There are 4 ways to turn a row about zero (a turn may also mirror it). The second row of each pair is the first, turned, with some noise. The first 28 pairs use one turn. New pairs use 2 turns, one after the other, and a turn may come again.
Some pairs, each with its turns in order after it:
[  5 -20 -15  25  28  -9]
[ -8 -38 -13 -14  13 -15]	vadif

[-34 -21 -29 -10  23 -16]
[ -2 -39 -18  11  -2  32]	vadif

[-29 -15  13 -14 -24 -33]
[  7  -8 -31 -15 -32 -27]	Nep

[-33 -32  -3  10  33  24]
[ 44  33 -19   7   8  18]	Nep

[ 38  -1   8  -4  -3 -27]
[-35  21  -9 -19   4  -9]	vadif

[ 22 -28 -21  29  14  36]
[ -9 -42   9 -41 -18   4]	tul

[-10  32 -36 -32  -3 -21]
[ -1  10 -39   1 -33  33]	vadif

[-30  23  -9   1  14  23]
[-7 46  3  1 -3 11]	Nep

[-33  13  32  28   4  21]
[ 48 -12  20   9   6 -30]	tul

[-25 -10  26 -16 -35 -14]
[ -8  -5 -31   9 -33 -28]	Nep

[ 15   2 -12  37 -32  29]
[-10   9  19  24  36 -37]	Nep

[-12 -12  17  24  27  20]
[-32 -15  18  13  26  -2]	doz

[ -7  17   6  29 -21   2]
[ 0 22 -1 35 -3 -5]	doz

[-28 -38 -30  -7 -24   3]
[  9  11 -49  -5  23 -20]	Nep

[-26  30 -23   7 -22  16]
[-22  45 -11   9 -16   6]	doz

[  0  17  -2   5  37 -15]
[-15 -15  25  -5 -19 -23]	doz

[ 34 -29 -33 -26   7  -7]
[-40   8 -18 -26 -13  31]	tul

[ 15 -26  21 -32  -8   2]
[  4  19 -28  -5 -33  13]	tul

[-18   5 -17  -5  27 -12]
[ -3  18  20 -14  23   7]	tul

[-25  -6  16 -31 -38 -35]
[ 49  29  23 -13  -7  34]	doz

[ 33  36  28 -14 -13  -7]
[ 37  14  -4  -3   6 -44]	doz

[11 -1 27 23 33 -8]
[ -9 -23  23 -34  -4 -21]	vadif

[20 -8 11 16 14 36]
[ 17 -32  12 -15 -24  10]	tul

[ -4  17  17 -26  20 -27]
[ 18  -1  36 -24 -10 -18]	doz

[ -9 -13 -24  -7  12  20]
[ 25 -14 -14   2  20  14]	vadif

[-37  18   8 -36  12 -37]
[-19 -10   9   1 -44  50]	vadif

[ 24 -15 -13   2  -5 -29]
[-40   7  -2  -2 -12  -5]	tul

[  4  32 -13  38 -32  15]
[-26  21  33   8  20 -37]	Nep

New pairs, each followed by its turns in order:
[ 28  14  32  34 -23   8]
[-23 -26 -19 -23 -11 -38]	doz vadif

[-32 -19  20 -30 -30 -32]
[-24 -14  27  50   0  27]	doz Nep

[ -8 -15 -28   8  -9 -36]
[-10 -24 -25 -26   1  27]	Nep Nep

[ -6 -24  20 -36 -18  36]
[ 28   3  24 -43  -6 -24]	vadif vadif

[ 16  -8 -18  16  -1  13]
[  4  -3   4 -15   8  27]	tul doz

[-32  28   9  24 -35 -18]
[  9 -37  22  43   5 -13]	doz tul

[ -2   0 -10   4  -5   7]
[ 7 -1 -7  5 -4 -2]	doz vadif

[-37  21 -34  -8 -38  30]
[-26  30  35  -3 -46  -9]	Nep doz

[-31   5  28 -31  -6  38]
[ 25 -37   6  25 -39  12]	vadif tul

[ -8 -10 -13 -36   5 -18]
[ 12 -10  10   4  31  25]	tul tul

[ 15   8  35 -21 -26 -18]
[-20 -41   4  14  19 -25]	tul tul

[-13   7 -37 -27  -9  18]
[ 10   0 -26   8  38  23]	doz tul

[  7 -22 -23  38  23  37]
[ 10 -63   0 -13 -17   3]	vadif doz

[ 30  -2 -19  20   9   5]
[ 14  -2 -17 -18  20 -22]	doz Nep

[25 -9 35 17 29 37]
[-22 -57   3 -22   2  13]	doz vadif

[ 35 -17 -25 -11  14  16]
[ -5 -15 -27  17  22  32]	doz vadif

[ -6  -6 -20  21 -32 -33]
[ 18  18  -8 -46 -13  -8]	tul Nep

[ 12 -29  29 -17 -25 -27]
[-11 -22   6  -9 -42  29]	doz tul

[-12 -24  -4   3  16 -14]
[ 25   6 -18   9   2   6]	vadif Nep

[ 35 -32   6  36  -4  18]
[ 47 -27  29   4   1  14]	Nep Nep

[-15  12  23  -7 -39  36]
[  0 -11  43  11  23  33]	doz tul

[ 27  -3  -5 -23  29  -7]
[-20   9 -25   3   3  33]	vadif Nep

[ 18   6  -2 -19  30  -2]
[ 24 -11  11 -22   1  21]	doz doz

[ -9  13 -27   6 -21   1]
[ 25  10  -3 -19   8  16]	tul Nep

[ 16  -3   6   4 -13 -10]
[ 2 13 10  7 17 -6]	vadif tul

[-32 -37 -15  -8  27 -31]
[-26  -6 -26  -5  -1  51]	Nep tul

[-33  37 -35  37  13  -3]
[ 16  31  32 -32  -5 -47]	Nep doz

[-25 -32 -17  23 -24 -19]
[ -4 -49   0  19  11 -24]	vadif vadif

[ 16  10  19 -31   3  -2]
[ 22 -17   5 -25  -7 -17]	doz doz

[-35  18   9 -13   7 -31]
[ -7  34  39  -1 -15  -5]	doz vadif

[-29  24  29  17 -14 -18]
[ 11  -3 -18  26 -10 -41]	vadif tul

[-20 -17   6  14 -22 -33]
[-40  12 -23   2   6  16]	Nep vadif

[ 32 -22  36  11 -35 -36]
[ 12  37   1 -26 -51  -8]	vadif Nep

[-14 -30 -37   6 -27  22]
[  6 -36 -22 -19  13 -37]	vadif vadif

[ 17  29  11  -2 -28  -9]
[ 11  36  10  12 -22 -16]	vadif doz

[ 37  24 -15 -32  16  35]
[ 35 -37 -19 -37 -11  12]	tul tul

[  7  21 -34 -30  -7 -11]
[ -8  41 -19  18  -5  16]	doz vadif

[36 22 13  6 24 -9]
[ 38  -1 -12  -4 -33 -14]	Nep tul

[-28  28 -34 -18  32 -30]
[ 29  19 -49  36   0 -12]	doz tul

[ 29 -11 -29   5 -29  -3]
[-12  -6  -6  -5  45 -14]	doz Nep

[-13 -32   5   3  -7 -35]
[ 10 -12   6  45  13   1]	doz Nep

[-31  -4 -23   0  17 -28]
[-40 -10 -13  -6   1  26]	Nep Nep

[ -1 -16 -10 -19 -18  20]
[ 10 -28 -22   3  -1  -8]	Nep vadif

[  7  -3  -3 -30  33  19]
[ 24  20   0 -24  21  22]	vadif vadif

[-1  0 23 36 28 17]
[-35  23  31  -3  16  -2]	tul vadif

[ 10 -33  -7 -22 -37 -38]
[15 64  5 -8 -1 -4]	vadif Nep

